There are 6 hidden switches. A switch that is on adds its own fixed numbers to the row, and there is some noise. The rows also spread widely along 4 directions, which tell nothing about the answers.
(in the rows, 128 means zero)
Some rows, each with its switches (1 for on, 0 for off) after it:
[127  74  83 138 168 171 162 125 130 118 148  75 102 146 111 135 171 177
 110  99 156 127 127] => 0 0 1 0 0 0
[163 107 105 107 133 189 119 110  70 119 101  84 117 133  94 141 138 141
  97  72  32  87 125] => 0 1 1 0 1 0
[120 111 117 135 148 165 168 101 111 113 134  53 115 134 114 162 148 130
 101 110 132 145 147] => 1 1 1 0 0 0
[106  97  77 112 138 143 119 127 121 113 125  67 117 129  86 153 132 100
 132 100  94  92 136] => 0 1 0 0 0 1
[105  93 118  82 109 124 169 120 131 120 133  70 106 177  95 173 162 112
 109  92 110 139 129] => 0 0 0 1 1 0
[ 97 110 121 120 172 175 119 111  94  86 140  50  98 131 113 163 122 103
 118  78  87 141 136] => 0 1 1 0 1 1
[119  97 102  95 121 138 118 147 130 104 112  67 120 137  67 156 135 101
 145  94  65  96 120] => 0 0 0 0 0 0
[115  89  88 111 151 140 107 140 114 101 130  68  92 135  89 149 133 114
 130  80  72 100 121] => 0 0 0 0 1 1
[119  72  65 125 159 170 166 109 121 126 144  74 113 133 120 139 162 160
  98 101 153 105 140] => 0 1 1 0 0 1
[125  83  90 129 146 128 135 131 124 120 146  86  98 149  87 146 167 151
 105 112 116 109 116] => 1 0 0 1 0 0
[138  82  76 134 134 133 177 123 136 140 125  71 108 142  96 151 176 155
 110 117 144 105 132] => 1 0 0 0 0 0
[145 132 143 102  95 148 119 111  91 108 106  69 102 165  88 167 142 122
 112  90  44 146 134] => 0 0 0 1 1 0
[124  93  98 107 135 168 183  99 108 120 114  60 106 152 119 166 156 157
  96  89 126 139 150] => 0 0 1 0 1 1
[111  92  93 141 177 132 125 129 121 101 150  60  84 127 106 151 144 126
 117  98 115 120 125] => 1 0 0 0 1 1
[159  90  86 155 150 160 156 114 125 136 135  74  94 150 117 129 188 184
 102  99 144 122 129] => 0 0 0 0 1 0
[ 51  91  93  47  84 107 206 122 158 117 103  49 152 150  83 206 130  42
 129 102 125 111 154] => 0 1 0 0 0 1

New rows. What belongs after each?
[150 137 146 110 126 195  93 103  62  98  90  64 111 130  94 156 120 112
 111  71   9 127 133] => 0 1 1 0 1 0
[141  75  49  93 106 139 154 130 117 140  85  87 126 134  77 143 155 148
 119  97  82  61 131] => 0 0 0 0 0 1
[148 131 132 135 121 164  91 104  89 109 128  73 101 139  95 139 148 129
 113 110  67 138 135] => 0 1 0 1 0 0
[163  95  89 118 112 142 170 110 109 149  95  76 115 146  93 153 171 154
  95 104  92  89 132] => 1 0 0 0 1 0
[136  77  69 143 204 189 102 123  94 109 160  87  83 118 111 117 148 161
 102  74  93  88 120] => 0 1 1 0 1 1
[115 106 125 134 125 140 159 115 134 113 154  57  95 172 111 156 174 147
 113 120 156 175 143] => 0 0 0 1 0 0
[113  97 104  86  98 132 161 131 135 119  97  58 125 150  75 170 144 106
 137 105  96 114 137] => 0 0 0 0 0 0
[141 118 117 117 102 153 121 108  99 121 116  82 113 148  88 147 158 124
 109 110  73 121 132] => 0 1 0 1 0 0
[120  87  91 137 147 142 151 134 147 116 143  62 103 148 100 144 165 138
 131 112 146 130 128] => 0 0 0 0 0 0
[139 136 137 117 108 173 184  76  80 106  86  36 113 148 127 184 138 149
  83 101  98 179 172] => 1 0 1 0 1 1
[119 114 141 123 153 176 144 113 106  90 135  47  96 148 114 163 141 128
 120  84 102 167 134] => 0 0 1 0 1 0
[130 104 100 126 146 184 131 102  94 108 117  59 112 127 110 150 136 139
 108  96  94 130 149] => 0 1 1 0 0 1
[117  97 109 148 179 149 110 139 131  98 162  55  79 141 104 141 152 125
 135  92 118 142 117] => 0 0 0 0 1 0
[103 108 122 105 121 122 191 117 133 118 120  42 111 153 102 186 153 102
 112  99 125 142 140] => 1 0 0 0 1 0
[134 129 127 144 122 161 125 107 113 111 123  47 115 137 102 153 146 117
 126 112 107 152 146] => 0 1 0 0 0 0
[128  87  98 127 155 144  83 146 114 102 153  92  86 144  72 127 150 140
 132  99  76 101 107] => 0 0 0 1 0 0
[125 106  96 176 176 147 137 112 131 119 163  54  92 130 116 140 168 143
 110 122 160 134 135] => 1 1 0 0 0 0
[101 118 123 116 133 157 168 102 111  92 114  38 112 140 113 182 127 124
 107 113 122 170 161] => 1 0 1 0 0 1
[123  88  79 131 149 153 125 132 128 126 137  74 111 131  91 135 157 124
 127 103 111  93 120] => 0 1 0 0 0 0
[140 126 124 154 116 159 161 101 126 120 121  41 106 154 118 155 166 157
 122 122 157 187 158] => 0 0 0 0 0 0
[101 114 127 125 124 142 147 123 141 100 129  39 111 148  99 171 142 101
 145 109 132 167 143] => 0 0 0 0 0 0
[125 104  84 132 136 142 123 113 111 114 120  61 113 115  96 151 139 117
 114 110  92  97 139] => 1 1 0 0 0 1
[131 107  99 136 142 139 125 129 120 109 121  61 106 131  86 150 146 127
 126 112  94 114 128] => 1 0 0 0 0 0
[174 117  97 171 161 187  51 123  85 110 130  81  92 111  88 108 145 153
 127 104  58  98 116] => 0 1 0 0 0 0
[109 102 129 103 141 137 101 142 112  94 150  69  85 160  79 155 136 101
 127  82  61 128 111] => 0 0 0 1 1 0
[119  80 100  99 113 125 197 115 139 141 145  78 102 182 105 166 185 149
  94 103 156 135 134] => 0 0 0 1 1 0
[ 84  74  96  93 168 110 120 164 138  96 150  70  98 130  66 172 127  68
 142  76  68  75  99] => 1 0 0 0 1 0
[115 134 146 119 112 136 128  98 103 102 127  56 108 149  91 171 137  93
 106 115  85 152 143] => 1 1 0 1 0 0
[135 108 117 136 128 154 125 115 116 109 142  70  96 161  98 142 165 155
 116 115 115 153 132] => 0 0 0 1 0 0
[107  89 110  82 136 142 189 106 106 126 142  80 112 159 101 174 158 116
  75  88 102 112 127] => 1 1 1 1 1 0
[119  94 110 121 145 174 169 117 125 112 131  58 112 151 111 155 156 149
 117 105 142 151 140] => 0 0 1 0 0 0
[116  99 114 135 153 132 153 108 116 125 168  76  88 153 113 157 171 131
  85 108 129 128 128] => 1 1 0 1 1 0
[ 92 103 137 110 150 158 138 124 122  82 159  58  96 163 104 166 145 129
 121  99 125 173 133] => 0 0 1 1 0 0
[128 115 114 120 126 155  94 126 105 107 112  61 118 124  81 147 132  99
 133 102  58 106 132] => 0 1 0 0 0 0
[104 101  88 141 152 149 136 117 133 111 148  53 103 133 110 150 149 121
 125 111 148 135 144] => 0 1 0 0 0 1
[178 131 124 136 100 173 122 100  87 125  85  64 106 147  97 145 159 157
 111  97  58 137 142] => 0 0 0 0 1 0
[ 93  58  73 117 180 113 166 149 157 123 168  70  89 141  96 158 162 117
 118  97 151  90 113] => 1 0 0 0 1 0
